All groups share one centre, and each spreads out both ways along 10 directions, with some noise.
Some rows, each with its group after it:
[ 11   5  -5 -38   6  36 -16 -17  -5 -22 -15   9 -22 -21   4 -35   5  17
  12  -3  31   5]	j264
[ 14   4  56  30  27   6   4  -1   7  -1  -6  -8   3  46   9  30  21 -18
  -2   8 -25  13]	j425
[ 30   9 -14 -11   6  10 -18 -58  -9  47  13 -36   0  -6  13  -5  35  14
  39 -10  -6   1]	j264
[-28  27  15  -2  -4  18 -15 -13  20  13  16  -7   7 -17  33  15   0  11
  51   6 -12 -48]	j425
[ -7  10 -17  34 -21  -8  44  14 -45 -10   8  -5  14  -7 -19 -24  15   8
 -13 -10  16   6]	j17
[ -3 -33 -16  -2 -18 -40 -20 -25 -23   9  13 -15   0 -14 -12 -11  -4   5
  22   4  -9 -20]	j425
[  2   7  32  -6  38   7  -2 -37 -17 -36 -12  33 -12  25   6 -35  23   6
  21  20 -22  29]	j17
[ -1   5  13 -36  45  16 -41   1   7  -1 -33   2 -19  11   7  12  37  44
 -16   4   7  20]	j346
[ 17   3  53  26  17  -4 -15  -1  23 -19 -25 -12 -13  21  18  52 -15 -24
  19 -10   6 -23]	j346
[-15 -11 -49  -4 -31   0  23   0  45  33   8  -5  22 -11  10 -26  -6  -6
 -22   5 -32  -1]	j346
[ 14  -1 -29 -22  15  18 -37  18 -34  19   0  17  17  -7   9 -59   2  41
 -22 -11  11  44]	j346
[-21  29   7  16  22  34 -14  10   8   4 -20   1  -5 -38   6   8  -7  -7
  16  -9  16 -19]	j346
[ 20 -18  -3  27  -1   9  37 -31  24  23   9  -9  -9  11 -16  -9  -4 -57
  -3  17 -21   3]	j425
[ 23   1 -27  21 -33 -14  11 -44  -8  21   9 -47  36 -16   5  -8  34  -8
  19 -32 -25  16]	j264
[  4  15  36   0  23   3   8  23   2 -10   4  19 -28  34  -7  46 -12  -8
  -8  13  19  -8]	j264
[ -7  -4  -6  19 -15 -40  12  14  11  11   4 -15  11  21  -2  47   5   7
 -21  -8 -13  -6]	j17
[-25  16 -36  -1  14  10  10 -16   5  42  -8  -7 -18 -18  -3 -12  32  30
   5  17   2 -25]	j17
[ 25  -2  24 -40  14  12  -9 -27 -15 -25   7   9 -34  15  -5   6   6   5
  18   9  20   5]	j264
[ -6  23   2  15 -10  25   9 -25  23 -16  -3 -10  18  -9  31 -10  32  12
  21 -12 -11 -14]	j264
[-17  18  -1  -1  -9  24  16  29  37 -35 -23  15   0 -28   0  20 -27 -26
 -17 -13  16  -1]	j425
[ 12  -4  21 -14 -19  41   1  20   7 -16  20 -11   6 -18  -6  10 -15 -37
  -4  -5  17   5]	j17
[ 21  12  17  -4   3  28   3  -1  24 -24   2   0 -28  -7 -10  50  -9 -30
 -13 -15  36  -9]	j264
[ -2  -6   4 -35   4  13   8 -11  55  19 -17 -29 -21  16   8  38  34   5
 -13  20 -14 -11]	j346
[ 17   3   9  -3  19 -15  18 -36  17 -22 -32   6 -19  25   6   2  14  -3
  10   2 -11  16]	j17
[ 17 -11  11  23  13 -18 -16 -13  35   2  -9   8 -17  17   4  42 -29 -29
  -4  -6  -2 -20]	j264
[ -9  -5 -41 -33  18   8 -19 -15  37  29 -26  12 -20 -14   8 -21  -4  22
  -9  12  -2  -1]	j17
[ 16 -20 -21 -34   0 -19 -28 -29  47 -27 -44  -8   2  -6   6   7  10  -3
 -17 -21 -21  40]	j264
[  8   9  45  54  -5  -9   4  16 -27 -16  16  -4  26  14  10  19 -10 -23
  18 -16  -6  -6]	j17
[  2  66 -10 -16  14  21  26   7  -3  16  -4  16 -12  -3  24   5 -22  14
  34  -9  25   7]	j425
[ -6 -27   4  13   0   4 -34  -1  68 -18  -8  31  21  -6  24  -9 -44 -36
 -15  -2 -35  -5]	j17
[ 28 -11   8  33 -26  14  25  -6  32 -13  -4 -13  -4  -6  11   1 -40 -51
   7 -17  18 -25]	j346
[-12  63  -3  -5   6 -23  10  -4  27  -2 -11  24   0  15  45  44 -25  28
  44 -18  -2 -15]	j425
[ 40 -22   1  31 -19 -14  30 -35 -13 -38  -6   7 -14   7  -3 -34 -29 -31
  18 -13  23  -5]	j346
[-24   6  16  -7 -14  -6  53   4  25  -5 -12 -27  11   5 -18  29  25 -39
  -4  16 -43  26]	j264
[  5 -19 -39  -6  -1   9   5 -39  30  20 -12  15 -15 -25   5 -57 -30 -21
  15  14  -9 -14]	j425
[ 12   2  -7 -31   4   0 -10  11  21  14  10  17  11  13   5  13 -21 -15
 -14  -2 -20  38]	j346
[  5   6   7  47  29  -1 -11 -45  23 -46 -17  37  -6   3  -1   4  17 -21
 -10 -14 -15   9]	j346
[ 19   0   2 -52  26  37 -34 -11  22  11 -23   7 -29 -13  15 -15 -25  -4
  16   6  22   6]	j346
[  7   4  32  51 -18  -8  52 -11  25 -28  -9 -36  -9  20  -7  56  30 -30
  -5  -7   6 -34]	j346
[ -1   5 -32  -4   6  -2  -3 -14  38  49 -16 -15 -13  -8  12  13  -2   7
   2   0  -3 -20]	j17
[ 16  -5  17  -8  25  -3  -1  -4 -32  21  20  22 -39  31  -5 -12 -22   6
  18  29  18 -20]	j264
[ 26 -22   7 -34  -2 -12 -28 -11   8  18   3 -20  -9  17  11  11  -9   8
  11   3  -2   0]	j17
[  3  18   8  45   0 -13  -2  31 -17 -22 -28  -5  24  12  23   9  10  30
 -16 -36  18   5]	j425
[  7  -7 -11  43 -12  -5  13 -21  28   9  -1 -16  17  12  19  -6  20  -1
  -6  -9 -22 -18]	j425
[-20 -21  -3  30 -35 -15   8  27   9 -15   0 -27  11 -19 -10  29   1   0
 -18 -10  15 -45]	j17
[  4  -9  11  -2   3   7 -14 -16 -12  21  11 -30   0   5   0   3  40  19
  11   7  -5 -12]	j425
[ -3  -1 -48 -21  -5 -24 -12  -8   6  -8 -30  31  -9 -27  11 -41 -49  17
  16 -13  16   0]	j425
[-11   7   9  50  23 -10 -16  27 -14  20 -19  17   3   0  21 -14 -35  16
  10  -5  14 -33]	j264

New rows. What belongs after each?
[ -8   1 -13 -22 -16  14   7  30  36  17 -11 -10  10 -12   6   7 -21  -9
 -15  -3   1   1]	j346
[ 20  -4  26 -34  22   0  -1 -28  -7   5 -20 -29 -38  31   2  16  38  26
  19  18  11  -7]	j346
[  2  18  38 -11  36   7 -19   7 -25   5 -14  -1 -25  -6  -6  25 -20 -11
  33   4  19   2]	j425
[-21 -13 -11 -27   0  11 -10   5  70 -41 -37  30 -11 -24   4   1 -35 -26
 -21   3  -7   1]	j425
[ -9  22 -21  23 -16  11  43  35 -17  45   5 -40  24 -25 -20  12   8 -23
 -14 -14   4  12]	j264
[ 28 -11   6  -2 -13 -53   6   9   5   1 -16 -28  -3  36   5  51  -9   5
  -7 -21   4   9]	j17
[ 36  -8 -15  16 -16   7  20  -7 -25 -33   4  17  -1  -6 -11 -42 -26 -24
 -12 -19  29  28]	j346
[ 42  -8  11   1  -4   6  21 -29 -14  -5   8 -15 -18  26  -4  -5  21  -6
  -1   0  15   8]	j346
[ -8  41  45  11  27  14   0  24   4 -11 -17   9  -9  -2  10  50 -27 -22
  29  -8  14  -6]	j425
[-13 -14   6 -26  -1 -10   7 -11  24 -24 -39 -10   2  -8  -5  -6   7 -19
   2  10 -30  27]	j264
[  0  -5  16 -15  15  24   0 -29  25  20   3  -2 -28 -13 -12   4 -16 -46
  25  26  -9 -12]	j425
[ 24   8  -5 -24  35  14   6 -69  57  11 -20  29 -19  28  23 -25   0 -25
  22  20 -44  31]	j17
[ -1   3 -14  -1  -8   0  13 -16  19  14  -9 -23  15  -4   6  -2  19  -5
   1  -6 -26  13]	j264
[ 14 -21  -1  -2  -7 -30  35 -47  28 -14  -7 -18 -19  48  -7  16  61  14
 -19  18 -24  -1]	j346
[ 22   8  -3 -15  44 -18 -30 -40  27  41 -40  -1 -23  24  34   5  -7  20
  34   2 -14   0]	j17
[ 19  33 -49   5  -4  12  48 -12  34  14 -21  22  -2   9  27 -28 -10   5
 -13 -18   7  21]	j425
[  2   2  34   4  21   4   4  -1  -7  -4   4  20 -30  21   0   8 -21 -11
  17  23  12 -25]	j264
[ 20  -4  14  -5  22   6 -23  -3   3 -37 -32  19 -15   6   4  -1 -11  -2
 -12 -13  19  21]	j346
[ 20 -18 -54  -7 -29 -19  27 -19  18   3  -3  -7  10  13   2 -24  31  26
 -41 -11 -10  19]	j425
[ -6   2 -19   8  14 -12 -22  10 -30  -1 -12  18  19  -2   3 -37  13  38
 -19 -11  -5  26]	j346
[ 18   3  -3   2   8  23 -20  -4  13  19   7  11   8 -10  15 -14 -26 -17
   5 -11  -1   7]	j346
[ 21 -20  15   0   1   9  -9 -11  40 -28 -44   0 -23  -7  19  -3 -44 -29
  15  -9  23 -25]	j346
[ -3  35 -14   0  -7  -5  15 -18  16  21  10  -3   9  13  31  13  14  28
  27  -8  -9 -15]	j425
[-13  17 -27  11  -6  -7   4 -30  49  13  -7  12 -10 -27  20   8 -41 -19
  39  -5  -5 -42]	j425
[  4  38   6  -1  13  -2  -3  23 -41   5 -12 -11  -8 -13  -1  29  -9  22
  23 -24  43   3]	j425
[ 44  24 -24 -12  -4   5  43  -3 -40  14 -21 -22 -17  -1  -5 -23   0   6
  13 -22  44  33]	j17
[ 10  30 -23  -9 -14  10  53 -14  24  15  18  13   6  25  17  -9  10   0
  -1   5 -18  20]	j425
[-30 -10  -8 -23  16   5  10  38  31  -9 -49  20 -19 -12 -13 -15 -34 -14
 -31  19   1  11]	j264
[-27  21   5   5  -4 -47  16  32 -31  -5   1   9  21   7  -8  22 -15   5
   7  -2 -20  24]	j346
[ -4   9 -17 -33  -7 -18  35   4 -17  -6   6   0  -7  16 -25  10  20   9
 -15   7  -6  39]	j346
[-18  11 -16 -10  -4  13  23   8  -5   6  -7 -22 -20 -20 -21  19  35  18
 -12   6  25 -18]	j17
[ 15  -1  11 -22   3  -1 -13   1  11  41   6 -18   1  20  22  10 -11   5
  18  10 -11  -4]	j346
[-27  34 -14  63 -10  10  33   4 -19  10  21  -4  24 -30 -13   3  16 -16
   3 -15  -4 -12]	j346
[  7  44   2  -3  20  18   5   0  -1  13 -12  12   3  17  40 -11   8  36
  26  -6   5   6]	j425
[ 20  11 -25 -30   6  10 -16 -37  29   3   0   9   1  18  32 -11  36  42
  -5  -9  -7  16]	j264
[  4 -12 -12  49 -32   0  18  -9   6   5   2 -22  13 -24   9 -21 -15 -19
  15 -15  10 -43]	j17
[ 21  17  12  15  32  44  11 -19  49  19 -27  -9 -14  21  24   7  33  -6
 -12   3  -6   3]	j425
[-11  -3 -30  31 -10  -2  30 -35  27 -23 -18   9  -8 -21  -6 -29   5 -17
  -2   0  -4 -16]	j346
[  0 -16 -11  48  -8 -13  17  -3  -3  12  13  23  -1   8   7 -39 -36 -11
   9  13   1 -38]	j264
[ 29 -11 -15 -40  19 -35 -31 -13  35  33 -34  -6 -17  31  22  27 -20  19
   0  -8  -9  20]	j17
[ 16   5  35  -1  -7 -17  -7  48 -20   6  -5 -16  13  17  16  31 -47  -8
  18 -16  13   5]	j346
[  1 -23 -20  -3  -4 -30 -21  -3  48  -4 -46  -7  -9  -2  15  12 -22   9
 -12 -13   2 -19]	j17
[ -6  17  18  41   2  31   6  -5  15  -5   3  -1  -3 -16  17   4  -9 -16
  23  -6  17 -48]	j264
[  7  -3  21 -39  24 -16 -17 -34   7  16 -20 -26 -13  18  -1  20  29   3
  27  12 -33  26]	j264
[  9 -11   4  35 -34  -9  28  14  41  -9  -3 -13  15   6  11  22 -27 -37
 -15 -15  -5 -19]	j346
[ 36  -5   7 -48   0   4  -1  -1  -4  20   7  -6 -16  18   5  -2 -34 -14
  21   6  12  18]	j346
[  5   8  13  27   3  12  15  11  15  -8 -13  -8   7   8   4  17  11 -14
 -15  -9   2   5]	j425
[  1  19   0  24  14 -20   0  -3 -46   0  16  16  18  14  -8  -6  21  16
  -2  -9  -9  31]	j346
[ 26  -3 -20  19  25 -16 -37 -11 -24  55   2   2  -7  11  19 -13 -19  29
  15  -9  16 -14]	j264
[  7  27  20  28  14  -3  30  11  23 -16 -17  32   8  35  24   8 -28 -22
  -1  -2 -20  21]	j425
[-22  22  -9  14  10  -9  -1  28  12  32  10   7  15   6  -1  39   2   6
 -22  -1 -15   4]	j17
[ 13   7 -37 -33  18  15  23 -13  42  -6 -38  44 -33  -9  -1 -32 -52 -31
  -9   6   8  30]	j425
[-14 -17 -23  26 -28  -3  28   6  27 -36 -20  19  12 -19   3 -43 -25 -23
 -18  -5  -7  -8]	j264
[ 10  20  16  37  -7  29   7 -13  36 -38  14  23  -2   8  30  15   1  -2
   3 -14  19 -40]	j264
[ 27  -9   3  21   3 -16  30 -18  -3  17   2 -24 -15  18 -28  34  12 -36
 -16  -1  -4  14]	j425
[  2 -22 -22  -5 -11 -63  -8 -20  37 -23 -28   4 -10   6  -6  41 -20  -8
 -12 -16 -14   1]	j425
[ 34 -25   1 -11 -21   9  -1   1  36  22   1 -20   3  14  23  -5 -25 -16
  -4  -1   0 -11]	j346
[ -1  25  37  56  17 -13  21 -17 -30 -14   7  11  16  30   8  -3  16 -12
  26  -1 -27   8]	j17
[ -2  -5  -8  57 -12  -8   3  24   5  -6 -20  -4  15 -29  -2  -2 -40 -32
 -11 -27  18 -17]	j264
[ 17  16 -10 -41   4  14  -1 -36  27   3   1 -11  -4  13  16  14  47  21
  -2  -6 -11  24]	j264
[-19 -16 -19  31 -31  -7  43   2  53 -29 -16  11  16  -7  -1 -14 -20 -40
 -27   0 -26  -7]	j264
